The rows come from 4 hidden closed curves, with some noise, and rows from the same curve form a group. Each curve winds through 4 dimensions. The rows are also pushed far along 2 directions, which tell nothing about the answers.
In the rows, zero is written as 128.
Some rows, each with its group after it:
[168 161 149 140 157  91 147 152  89 177 110 153 119 131  70] -> j_646
[112 132 116 114 132 119 146 116 123 149 130 117 112 151 139] -> j_540
[138  89  86 132 147 136 194  85  97 149 155  62  67 184 161] -> j_666
[121 111 147 129 147 127 139 117 135 130 119 136 110 112 129] -> j_666
[147  85 102 150 131 151 160 102 119 114 153  82 100 130 159] -> j_605
[148 113 112 132 134 148 140  89 150 116 151 104 121 135 176] -> j_605
[128 121 141 134 129 128 135 142 124 126 106 105 130 123 105] -> j_540
[130  97 113 124 114 141 128 115 127 113 146 103 114 103 149] -> j_605
[129 118 127 119 141 136 162  98 133 129 125  90 103 162 145] -> j_666
[137  90 108 139 145 148 147 113 140 124 153 123 108 134 153] -> j_646
[ 94 111 132 100 120 173 115  87 197  72 133  96 133 143 188] -> j_646
[152 141 127 134 121 105 140 128  86 146 130 108 112 128 103] -> j_646
[ 87 134 131  95 115 142 107 116 175 109 123 129 141 143 161] -> j_540
[102 110 143 118 131 137 116 124 151 108 126 146 122 110 141] -> j_666
[136 106 113 142 145 146 166 118 120 139 129  89 111 159 133] -> j_540
[145  95 102 163 147 148 173 105  93 131 145  80  95 168 140] -> j_605
[ 92 155 147 100  86 137  73 133 163  76 116 132 171 105 137] -> j_646
[159 136 129 133 138 136 139 117 153 145 126 126 138 136 142] -> j_540
[138 130 109 124 119 117 129 118 106 135 143 122 118 134 136] -> j_646
[132 128 130 145 121 110 123 163  88 132 118 133 126 112  82] -> j_666
[111  94  79 114 113 162 126  84 163 103 179 106 122 146 209] -> j_666
[144  98  82 125 160 140 203  69 122 170 158  78  73 196 182] -> j_540
[167 148 136 144 124  92 153 142  68 160 118 105 109 124  84] -> j_646
[153 111 150 138 156 122 158 119 120 145 112 117 106 111 109] -> j_666
[135 114  83 146 135 131 141 135 104 153 156 140 120 157 139] -> j_540
[133  83  60 130 155 130 187  72  95 171 191 108  58 186 191] -> j_666
[131  99  91 125 130 115 158 117  89 154 158 106  82 138 134] -> j_605
[106  84  77 111 120 134 149  94 117 128 174 100  85 145 181] -> j_605
[129 130 146 107 124 116 135 128 130 131 117 117 116 115 120] -> j_605
[108 120  87 125 121 134 119 130 128 133 159 147 136 142 151] -> j_540
[190 192 197 163 122 107  93 191 113 130  78 164 189  59  36] -> j_605
[136 130 112 127 148 104 162 124  82 165 136 124  92 164 114] -> j_646

New rows, each followed by its group:
[142 115 103 154 140 148 138 135 136 131 139 135 143 146 135] -> j_540
[100 124 155 123 125 131  99 141 152  99 109 159 138  97 120] -> j_666
[ 83 113 104  91 126 158 131  79 185 109 152 108 121 170 202] -> j_540
[143 154 166 160 122 131  97 165 116  97  91 131 165 102  78] -> j_605
[122  93 128 138 139 152 139 119 143 107 135 109 111 131 135] -> j_646
[132 108  83 150 137 153 146  92 126 119 169 114 112 169 181] -> j_605
[116  91 107 109 113 139 126 112 132 110 154 104 108 113 156] -> j_605
[123 127 132 116 135 114 152 123 109 143 123 112  98 141 111] -> j_605
[186 153 153 151 169  95 165 147  88 187 108 142 110 133  66] -> j_646
[141 123 110 132 112 113 129 138  99 146 140 120 119 107 123] -> j_540
[147  67  69 113 149 148 207  42 127 153 184  62  51 183 213] -> j_605
[ 73 119 104  89 116 149 118  94 173 110 149 114 124 163 194] -> j_540
[103 162 139 120  98 114  66 175 140 116 116 180 177  95 100] -> j_540
[127 142 157 104 120 113 122 135 132 127 108 125 127 112 104] -> j_605
[160 117 127 118 145 111 178 109  99 166 131  94  86 134 119] -> j_605
[119 130 115 119  96 129  90 141 145 114 143 149 155  94 146] -> j_540
[128 142 116 146 123 126 101 166 127 130 135 168 165 121 109] -> j_540
[126 160 179 106 114 105 109 161 131 123  90 142 145  91  76] -> j_605
[145  97 134 150 148 141 156 129 119 131 125 114 108 130 115] -> j_646
[ 93 126 135 119 111 163  96 134 182  83 118 121 167 127 146] -> j_540
[119 122 140 127 122 139 127 137 137 116 111 107 139 127 116] -> j_540
[149 127 107 135 118 119 122 136 112 144 144 138 135 102 130] -> j_540
[179 119 137 168 136 130 152 141  90 132 117  97 121 110  93] -> j_605
[161 115 123 130 139 129 164  96 126 149 138  94  99 133 147] -> j_605
[168 126 161 153 162  97 168 150  69 173  97 138  93 107  63] -> j_666
[126 120 126 152 131 150 130 125 123  99 128 103 133 144 130] -> j_605
[171 108 130 166 133 133 150 131  96 129 125  94 117 110 109] -> j_605
[134 123 136 123 134 132 152 110 125 119 117  83 108 138 131] -> j_646
[187 147 132 177 149 111 152 144  75 158 121 131 129 130  84] -> j_605
[170 113  96 144 144 137 159 106 121 159 156 121 119 139 150] -> j_540
[ 94 134 105 119 104 137  84 152 153 109 147 162 164 125 148] -> j_540
[127 129 121 114 136 121 155 107 123 148 126 110 107 158 138] -> j_540
[173 128 155 153 120 120 125 159 104 125 109 113 134  77  83] -> j_605
[119 103 101 120 119 117 139 121 100 134 156 117  98 134 137] -> j_605
[132 129 140 124 147 146 143 110 158 118 123 122 129 139 143] -> j_646
[121 150 131 142 116 143  86 133 152  94 130 151 167 121 139] -> j_605
[102  94  89 141 136 154 154  91 116 110 154  85  96 181 171] -> j_605
[144 165 154 128 139 108 120 149 131 147 107 165 142 126  90] -> j_646
[166 134 111 162 140 108 144 161  78 170 135 152 130 136  86] -> j_540
[165 150 131 165 140 110 135 153  78 150 125 145 133 130  83] -> j_605
[164 151 151 136 143 126 138 138 133 153 107 131 142 129 104] -> j_540
[157 111 129 130 123 111 147 137  91 146 130 111 102 100 102] -> j_605
[142 125 132 118 141 108 166 123  91 159 118 100  87 144 106] -> j_605
[118 132 110 115 132 106 151 128 105 157 130 124 108 148 124] -> j_540
[148 117 132 146 147 133 158 138 107 144 109  96 120 140 105] -> j_540
[122 145 129 134 119 111 108 153 104 125 127 149 138 118  99] -> j_605
[138 117 118 147 142 153 138 134 138 124 131 121 139 147 127] -> j_540
[ 86 102  87  92 129 153 148  72 162 118 158  95 103 186 209] -> j_540
[156 140 151 134 115  91 123 170  80 147 110 133 126  79  61] -> j_605
[137 168 144 139 117  96  99 187  96 148 108 175 165 101  63] -> j_540
[111  88  95 131 139 130 151 113 101 137 154 126  86 144 147] -> j_666
[ 93 119 132  84 112 142 110 105 172  98 137 119 126 122 167] -> j_605
[124 118 152 120 125 154 114 122 169  96 115 124 142 100 140] -> j_666
[128 104 105 129 132 151 123 112 158 110 156 140 130 128 166] -> j_646
[153 141 168 145 107 131  94 164 127  95 105 129 162  64  86] -> j_605
[125 138 121 125 109 149  83 134 180 105 142 158 179 102 158] -> j_540
[ 93  97 118 120 133 137 125 112 146 109 140 141 111 126 157] -> j_666
[138 177 156 145 113 102  78 199 109 139 101 188 185  88  54] -> j_540
[115 123 129 115 105 115 107 147 116 123 130 136 125  99 113] -> j_605
[176 107  86 152 148 133 171 103 107 174 162 116 103 148 160] -> j_540
[107 121 164 130 119 151  92 153 162  76 101 132 158  98 102] -> j_646
[168 112 130 167 134 138 145 131  98 124 125  92 118 119 112] -> j_605
